The rows are grouped in 3 different ways at once. Each group adds its own fixed numbers to the row, and there is some noise. The rows also spread widely along 13 directions, which tell nothing about the answers.
Some rows, each with its group in each grouping after it:
[  9   0   7 -18  -2  -4   7  -8  -8  12  10  -2   9   0  25   3  -5   8
  14   0  -5  10 -15] -> (1) j422 j873
[  4 -25  -5   9 -16 -26  -1  -7  12 -12   5 -16 -25  -9   0 -11  11   0
 -23 -30   2  44 -27] -> (3) j719 j873
[  3   1  22 -11   7   6 -12  12   3   0  24 -30   6  10  34   1  10   4
  11  -8 -20   2 -19] -> (2) j719 j486
[ 22   0   2   1   5  -5  16   4  23 -16  10 -10  -6  -5  13 -10   9 -17
 -26  22 -10  -6  19] -> (0) j875 j936
[ 19  -7 -19   0  -2   1  15  -1  14 -11  -9   4  -9  -1  -8 -30  -1 -24
 -11  16   9 -10  -3] -> (1) j327 j372
[ 11  -9   4  -9   2   4  -7  -1 -13   4   6  -2  22 -23   7 -12   8  26
  35  -5  11  24   5] -> (3) j583 j372
[  2 -25  21  -1  -2  10  24  10   1  -3 -20  -7  -4 -19   4  -7   2   3
 -14  -5  14  28  13] -> (2) j422 j486
[ -7   4  -6 -12  15  12  12   2   1  20  12   6  10   7 -11  17   3 -11
  -6  17  -8   6 -13] -> (0) j583 j81
[ 25   1  -1 -28  -5 -24  -9   1 -14   0  21  12  20  -3  24   5  16   4
  32  -2  16  -9  10] -> (0) j327 j936
[-19  10   5  -6  15  23  15  13  13   2   5 -37   3  12  -1 -13   8 -21
  -1  -7 -24 -13  -4] -> (0) j875 j81
[ 20 -31   0   2   5   0  -1  26   6  15  -8   8  -6  15   3   7  -7  10
  10   8   0   1 -19] -> (3) j583 j936
[ 14 -36   7 -19 -20 -39 -20  22 -17   1  -3 -14  13  10  27  17  24 -23
  21  -3   4  -1 -18] -> (0) j422 j936
[ 11   6 -31   7  18 -35   9  16  35   3  34   2  -1   4  -1  -9  -4 -10
  -4  -3 -29  -4  -3] -> (0) j719 j372
[ -7  10  -7  -8   5 -31  -4   7  -4   3  41  27   1  18 -10  28  21 -17
  -9 -10  11   7 -15] -> (2) j327 j936
[  4 -25  14 -12  -6 -11   3   3 -22  13 -14 -16  23   5  18  23   3 -12
  10  25 -11  -8   2] -> (3) j583 j873
[  2 -16  -2   5  -8  12  15   8  -1  15 -12 -19  -7  21 -19   0  12  16
  13 -29 -10 -18   2] -> (2) j875 j936
[ 15 -12  16  -1 -14 -25   9 -13 -15 -14  -9  14   5   6  17   2 -14   8
   3  -1  13 -16  15] -> (0) j719 j486
[ 20 -18  14   4   3   2   6   4   6   2 -12   1  -5   0  20  -9 -16   8
   3  13   5  10  -4] -> (2) j875 j936
[ 22   4  -3 -18  -5 -23  14 -27  -3   2  16  27  -2   0  24  -7 -22   9
   3   1  12  -2 -14] -> (3) j719 j372
[-27   1  13   9   8  -4   5 -13 -20   0  -6   1  21   4 -10  -6 -21 -11
  16   4   6   4  -9] -> (2) j422 j486
[ -4 -13  37 -28 -21 -14  -4   7 -15 -14  14 -35  -1   6  42  15  33  -8
  -3 -23  -1  10 -12] -> (3) j719 j81
[ -4  17  13  13  29  40  -7  25  23 -17  21 -31   5  11   6 -27   9  -1
   6   8 -23 -16   4] -> (2) j875 j486
[ 23 -16   9 -11   7   4  11  19  -1   6  -5   8   5  13  17  10  -1   3
   6  23   2 -21  11] -> (3) j875 j936
[  8  14  -6  -5  23   1   2   1  16   3  36 -13  18 -13  10  -7   7   3
   4  15 -24  12   4] -> (3) j422 j486
[  0   0  14   8   3 -14 -19  -6  -9  -1  22   6  10   9  12  15  -2  15
   9  -2  -6  18 -19] -> (0) j583 j873
[ 11 -13   9 -18 -10 -16   1  24   4   2  11  -3 -17  23  38   2   2   4
  12 -28  -2 -10 -17] -> (2) j875 j873
[  6 -19  26 -10  -4   4   7  26  17 -12   5 -31 -19   3  30  -1  18 -16
 -24  -7  -6  19 -15] -> (3) j583 j936
[ -6  -5   1 -12 -15  -6   5   5  -3  -6  19  -5 -12  17  -3  12  29 -11
 -15 -26   3   3 -23] -> (1) j583 j372
[ 22 -13  13  -1   6  31  -4   7  12  -1  -7 -29   4  -9  20 -26   6  20
  15   5 -11   9  -5] -> (0) j875 j372
[  3   3  11  -9  10   5  -3  -3  -6   2  14   0  18 -13  10  -7   4   8
  14   1  11  21  -2] -> (2) j719 j936
[  0 -20  10   1  11  -2  15  21  -1  19  -5  22  -4   7  -1  12 -13  15
   2  -8  13  23  -9] -> (2) j875 j936
[ 21 -29   4  17   2   0 -17  21   0   0 -11 -13   7  16   3  -2  -1  10
  21  18 -16 -16  -2] -> (3) j583 j873
[  3  -6   7   4  -9  14  17 -20   7  -9  -7 -14 -13   3  -9  -5  12 -11
 -37   7  -6   9 -10] -> (0) j422 j873

New rows, each followed by its group in each grouping:
[ -1 -17  34  17   2   9  -6   5  -4  -4 -12 -26   4   3  19  -2  -2  25
   7  -9 -15  21  -1] -> (0) j875 j873
[ 18 -10 -14  28   8   2   2 -11  29 -11 -12  -6 -16  -2 -18 -37 -17 -10
 -14  11  -3  13 -17] -> (0) j327 j936
[  2  15 -32   6  13 -29  -1   4  17   0  35   3   6  13  -9  -6   2 -24
   0   7 -20 -20  -4] -> (2) j719 j873
[  6   3 -16  -3   0   8  26  -7  23  12  11 -13 -17  20 -14  -9   4   3
 -16 -22 -24 -16 -17] -> (0) j719 j372
[ -5   0  14  -7   0  19  21  -9  10   6  14 -22 -12   0  -6  11  26  -7
 -41  -5  -9  24 -14] -> (2) j719 j936
[ -4 -13  10   3   2  -8   6  11  -4   2  -1  -7   3  14   0  12  -3   2
   6  -3 -10  -4  -1] -> (3) j583 j81
[ 24 -27  14  -8 -23 -24  12 -17  -7   0 -15  -6  -4  -3  25   3  -3   8
  -5  -5   2   7  -4] -> (0) j719 j372
[-15  12   8 -10  12   8   7  14   5  -1  17 -16   1  20  13 -11   0 -18
   3  -9 -11 -16 -15] -> (2) j719 j873
[  3  -5   5  -6  -7 -37   7  -5  -2  -3  13  10  -4  13  16  15  -8 -15
 -11   2  -2  -2 -10] -> (2) j719 j81
[ 30  -5   4  -7 -11  21   9 -19   9 -10  -6 -18 -14   3  20 -25   1  10
  -3   7  -4 -15  -1] -> (3) j875 j873
[ -4 -23   3  12   3  -1  14   6   3   6 -28  -9   0   0 -10 -16 -21  -5
  10   0  -1  10  -6] -> (2) j422 j81
[ -6  -9   5 -20  -6 -28  -2  -4  -8   7  14 -21  11  -7  33  -4   1  -4
  25 -19  -5  22 -24] -> (3) j875 j372
[ 13   2  -2  -5  15  32  22   2  15  28  15 -13  -1  13 -10  18  10  17
 -18  11 -31 -10  -1] -> (2) j719 j486
[-12 -10  16 -16 -17 -30   5   8 -12  -8   5 -18   0   4  25  -9   3  -7
  24 -47  10  16 -20] -> (1) j422 j936
[  3 -15   1  -8  10  28  13  20   6  12 -14 -13   6   0   2 -19   1  -3
  14   7   1  -5  -4] -> (2) j875 j372
[ -3 -25  24  11  -4 -11  -9  17  -4 -19 -12 -28   6 -11  18 -11   7  -6
   8  -6   5  21   5] -> (2) j875 j486
[ 17 -18  15 -15  -6  13  -1  26 -14  -5 -11 -18  15   7  19  -3  23   0
  26   5   6 -34  27] -> (2) j875 j486
[-10  12  13  -3  -2  16  21 -12  -8 -18  -1   0   7  12 -17  -6  17 -20
 -17   4   5 -26  12] -> (0) j422 j372
[ 20 -13 -24 -10  -8  -7  -8  -1  11  -4  11  -9  -4  -6  -1  -3  26 -43
 -23  31   0   3 -17] -> (2) j583 j873
[-26  -4   8   2   9  -6   6  15  -3  -1   3 -12  12   3  -5  -1   8 -15
   5 -15  -2  14  -7] -> (0) j875 j372
[ 16 -19  10   9   2  -5 -11   4 -14  -4 -18   9  12  11  13 -21 -29  20
  46   5  13 -13  -4] -> (3) j875 j936
[ 11 -28  29   7  -3  14 -17  15   3  -9 -15 -55   8   3  26  -4  13 -10
   4  16 -27   2  -9] -> (0) j583 j486
[ -3   0  19 -13  15   9   0  30   1   3  12 -15   9  23  25   8   4 -20
   8  12 -12 -22  -9] -> (2) j327 j486
[  1 -15   6  -8   6  -1   2  31   4  10   7  -7   3  15   6   7  12   6
  11 -18  -7  -4 -11] -> (0) j719 j372
[  4  -2  -1 -12 -20  -1   1 -31 -28  -5  -1 -13  19   8 -15   6  25 -20
   6  14   4 -29   7] -> (3) j583 j936
[ 15 -20  -3   2  -6  -1  19  -6  -3  11 -23 -21   8  16  -9  -3  -3  -7
   4  14 -19 -34   7] -> (3) j719 j936
[  5   6 -11  -2   1  -4  16 -18   7  -1   8 -25   7   4  -1  -4   7 -21
 -14  23 -29 -19   8] -> (3) j875 j873
[ 14 -10  -8  -9  -7  -7  13 -17   2   9  -4 -19   7 -16   3 -17  -4   7
  14 -12  -8  13   0] -> (0) j422 j486
[-11   1  30   4  -7 -10 -12 -18 -15 -11  13 -27  11  16  13  20  18 -14
 -11   6 -17   6 -16] -> (0) j875 j936
[ 15 -19   7 -11   5   3 -16  15  -1  -4  -6  -6  13 -15  17 -18   9 -14
  17  13  21  23 -15] -> (0) j327 j936
[ 29 -15   6  16  12   5  22  -6  15  23  -4  13  -7  -8   7  11 -21  50
  -8  12 -18  22  16] -> (2) j875 j873
[ -1  -8  -1  -7   2  -6   9   9   5   6   1 -25   8   3   6 -10   3 -20
  13  -4 -13  -4  -8] -> (2) j422 j936
[ 14  -7   5 -22  -1   7  32  10  12  11  13  -5 -15  13  12  16  14   3
 -24  -5 -13 -10  -1] -> (3) j422 j486
[  5  -4  14 -13  -7 -20  -2   0  -3   1  18  -9   3  -9  35   2   1   9
  12 -16  -2  24 -10] -> (2) j583 j873
[-16  -6   0  -2  10  -9  -7  17  -6   0   4  -1  13   6  -3  -7   2 -17
  12 -10   6  10 -17] -> (0) j719 j873
[ -4   4 -20  -1   3   6   8  -6  -3  14   4  16  -3  15 -25  -5  -6   7
  12 -11   6   1 -20] -> (1) j875 j81
[ 19 -33 -10  -6 -19  -4  15  -8  -1   5 -20 -16  -2 -11 -11 -11  16  -2
  -1  -3   2   6  -3] -> (3) j422 j372
[  6  13  12  -3  -3  26   1 -31 -19  -9   5  -1  20   0 -13  -6  18  15
   4   7   6 -17  11] -> (0) j719 j372
[ 12 -25  15 -12  -7 -27 -12  23   0  -8   3 -28   9  -8  37  -5  14 -16
  15  -6   0  15  -6] -> (2) j719 j936
[ -3  -6  -3  15  10  -1  12  -5  12 -10  -5  -4   2 -11 -11 -29 -14  -6
  -1   3  -2  15  -3] -> (3) j422 j372
[ 23 -33  38  17   3   8  -4  10   2  -1 -14  18 -12  -4  21  11 -14  39
  -8  13   8  39  -8] -> (2) j422 j81
[ -4   3  -5 -34  21  13  21  40  19  10  27  -1  -1  -7  21 -10  17 -12
   2 -13   6  14  -9] -> (3) j875 j372
[  1 -14   9  26   4  41 -23   2   0 -20 -16 -21   6   5 -27 -29  18  -6
  -1  17   4  -2 -16] -> (2) j719 j372
[ 21 -23 -17 -12  -7 -16   7  -2  -7  12  -6   2  11  -7  -7  -4   8   1
  15   0  10   1   3] -> (3) j719 j936
[  1 -14  -8 -21  -1  13  28   6   3  27  -5   4 -13  17  -4   4  -2  -2
  -4 -13  -1   0 -28] -> (3) j422 j873
[  7  -6   0  -4   4  22  12  -4   6   9  -4   9 -11   3  -6  -5  -2  14
  -7  -2   7  15 -14] -> (0) j875 j81
[  3   6   2  -2  12  19  19   5  13  -5  13 -14   7 -18  -3 -16  17  -2
  -7   6  -6   5  21] -> (2) j583 j372
[ -2 -13  29   2   8  -5  24   3  -7  10 -14   9  13   0  12  12 -18  17
   3   4  -3  11   9] -> (0) j422 j372
[ 21  -4  -7 -32  -1   9  12  19  -8   4   0   5  13   5   9  -3  18  -8
  18   6  17 -31  17] -> (1) j327 j486
[  4   0 -12  12  15   3  16 -11  10  -3  -4  13   6 -19 -17 -11  -8 -13
 -29  35   5  28   3] -> (1) j719 j873
[ 17 -21   1  -1  -3  -4  22 -13  -5  22 -19   4  -1  22 -10  22 -10  -5
 -12  26 -12 -16  -8] -> (3) j327 j936
[  5 -23  -3   7   7 -18   4  24   9  15   0  -3   3   0   6   4  -4   7
  13  -4 -11  16  -6] -> (2) j875 j372
[  5  -4  -9  -8   4  17  31   8  27   3   8  -1 -27   2 -14  -6  19 -18
 -44  -3   2   9 -10] -> (2) j327 j372
[ 14 -25   8   1   1  23   6  13  -2   0 -27 -14   7  -4  -3 -20   1   4
  10   8   9  -8  10] -> (2) j719 j486
[  2 -14 -14 -12  10 -30  15  32  11  20  14   4   6   7   8  12   2  -7
   8 -17 -11   2  -7] -> (0) j719 j372
[ 11 -27   1  -4 -28 -21   9 -12  -4  -6 -16 -25 -12  20   5  -4   5 -17
  -7 -13  -5 -20 -16] -> (3) j719 j936
[ 13 -38  17  16 -18 -21  -5  24   5 -19 -15  -5 -26  18  15   0   5   2
 -12 -19   8   6  -7] -> (2) j875 j873
[-10  -1  28   9   0  -6  23 -19 -10 -22  -8  -2  11  -2   0   2  -2 -14
 -31  22   1  -2  23] -> (3) j719 j372
[ -6 -23   5  -1   9  -5  10  21 -11  21  -6  13  13   8 -16  26   1  11
   9   2   1  11   0] -> (3) j422 j81
[ 10 -16 -36   9  -2 -42  10  -5   5  11  -8  18   5   2 -21 -10 -18 -21
  13   7   3  -8  -5] -> (2) j327 j372
[ 23 -25   6  -8  -5 -13  -6  12   0  -6   5  16  -5 -10  15   5  14   5
  -5   8  24  28  -6] -> (3) j875 j936
[ 22 -23   9  -5 -17 -11  14  -4  18  -3  -2 -15 -27  -2  25  -2   6   2
 -28 -12 -11  23 -17] -> (0) j422 j873
[-10   2  30 -13  19  15  27  15  -8  11  -1   9  15  -4  16   3 -13  11
  12  -2  10  10  12] -> (2) j422 j936
[ 33 -22 -10   1  -3   9 -21  16   1  -2  -8 -14  10   7   1 -14  14   5
  30  18  -8 -18  -4] -> (1) j422 j81
[ 14  -4  10   2  10  -8   7  -2   6   9  21  17   1   3  11  16  -6  25
  -4   7 -12  13  -7] -> (3) j422 j372
[ -2   4  -5   5  15 -13   1   9  14   7  24 -11   0  23   3   3  -7   5
   9  -7 -31 -11 -13] -> (3) j719 j81
[  1  -3 -11  -7  19 -24   6  29  16   5  17  -3  15  -7  13 -13  -3 -13
  23  -5 -12   5  -1] -> (0) j422 j372
[-32   7  29  -8  10  31  23  -2  -3   9   5 -41   9   2   4   1   9  -2
  -6 -14 -24  15 -12] -> (3) j583 j372
[-10 -18  11   4  -8  -8  19  10   4   1  -6   2 -17   9  -1  -4  -6   4
  -5 -32   8  12 -13] -> (2) j583 j372
[ 23   5 -26 -16  11   3   1   4  14   4  25 -12  12 -14  -4 -17  22  -2
  15   6  -8  -6  14] -> (3) j327 j486
[ 12 -22   7  -1  -5 -13  -4  11  -2  -8 -11   0   0  -3  16 -10  -3   5
  15  -6  11  13  -1] -> (0) j875 j81
[ 29  -8  -9  -9  15  21  -8  16  14  10   6   1   2   1   5 -14   4  10
  18  14  -3  -3  -6] -> (0) j327 j81
[ 10  13 -24 -18  23   2  -3  12   1   2  14  10  30   5   3 -23  -9 -23
  32  24   3 -38   4] -> (0) j719 j486
[  1  -1   4 -14   6  23  22 -11 -17   7 -18  21  12  -6 -11 -12 -12   6
   8  10  28   3   4] -> (1) j719 j81
[  4   3 -10  15  25   0   2   5  22   0   9   3   7 -13   1 -24 -25  -1
   7  19  -9  30 -13] -> (1) j422 j81
[ 12  -5  31   8  21  28   7  13  10  -6  -5   1   6  -3  19  -4 -13   9
 -10  30  -2  13   3] -> (0) j583 j936
[-13   3   0  -4  -5  -7   3  -9 -14  -9  11 -11  18  -5 -18   3  34 -14
  -6  -9   4   5   8] -> (0) j719 j372
[ 11 -18   5  -6  -2  -9  15  26   4   3  -7  10  -8  18  13   1  -6  -4
   3  -3   2 -18  -1] -> (2) j422 j873
[  8  -2  24  -3   7  11   3  -2   6   1  14 -10   2  -5  18   9   9  17
  -9   3 -12  25  -5] -> (0) j422 j81
[ 13  -6   1   2  -3   7   2  -3   4  -3  -3   6  -8  28  -6   6   3 -12
 -14  19  -8 -26 -13] -> (0) j422 j81
[ -4   4  30  11   5  31  14  -4  13 -18   5 -38  -7  -4  10 -15  11  10
 -21  -5 -21  12  10] -> (3) j583 j873
[  7  -5  14   8  14  16 -10   8   0 -11  -9   1  11  -2   9 -18 -10   6
  13  21   6   5   1] -> (0) j875 j81
[ 10  -3  -9  -5  11  -4  14  -1  11  -3   5  10   3 -13   3 -28 -13   6
   9  -3   8   9   0] -> (3) j719 j372
[ 18 -19  12  10  -6 -20  -7   7  -1 -28  -3  -1   8  -6  11 -11   4  -3
   3  12   8  -3  20] -> (3) j422 j486
[  8 -22   3  17   4 -13   0  23   8 -15 -10 -17   7   2   3 -15   2  -6
  11   7 -10 -11  16] -> (3) j875 j372
[ 25 -20  -2  16  10  15  -1  22  26   1   3 -18  -7  -9  -3  -5  12  15
  -8  14 -20  13  11] -> (2) j583 j81
[  2   6 -21  -7   7 -11  15  -1  19   3  15   7 -11  -3   8 -34 -19  -2
  15 -24   7   8 -20] -> (2) j875 j372
[  4 -12  24  15   0 -19 -23  11   4 -37   6 -13   1   0  27 -16  -1 -14
  -8   4   6  16 -12] -> (0) j719 j486
[ -7  -4  20 -10   2  13   6  10 -13 -18  -3   4   9  -3  10 -12   4 -11
   2   6  22   0   8] -> (3) j583 j873
[  1  -1  18   6   2   5 -12 -30 -14  16  16   2   6  18   7  11 -15  35
  13  -7 -14  16 -44] -> (3) j719 j372
[ -3 -10  15   3  -2  -8  -2   0  -3  -5  -8 -19   4  11  16 -10 -12 -15
  14   4 -10  -7 -15] -> (2) j422 j81
[ -4 -36  21  11   2  15  -2  23  -9  -1 -34 -28  13  10  -4 -14  -1  -2
  19   4  -5  -6  -4] -> (3) j719 j372
[ 12 -12  24  -1   6  -6  20   8  12  21   0 -31  -1  12  41  11 -23  23
  11  -7 -40  -3  -1] -> (2) j875 j486
[  9 -12  -3 -24   0  19  11  17   1  11   2  -7   3 -14   5 -10  22   3
  11 -13  11  15  -2] -> (2) j422 j873
[  8 -16  21   7  -9 -12 -17   7 -12 -11   6  -9   7  20  15   1   5  19
  27 -12  -8 -14  -8] -> (3) j422 j372
[  7  -2  -1  18  20  -7 -16 -10 -13   7   7  19  33 -18 -11  -6 -16  21
  30  22  10  28   2] -> (2) j719 j936
[ 21 -10   6 -10 -19  -7  -9 -18   7 -15  11 -19 -10 -17  25 -19  18  -2
  -8 -11   4  33 -22] -> (0) j422 j873
[  9 -13  11 -19 -18 -10  18  -2  -2   9  -1 -28  -7   9  29   8  10  -1
   0 -19 -15  -8  -2] -> (2) j875 j873
[ 23 -26 -21  19 -10  -5   2 -27   7   6  -7 -10  -4 -15 -29  -4   7  10
 -13  14  -8  22  -4] -> (3) j583 j486
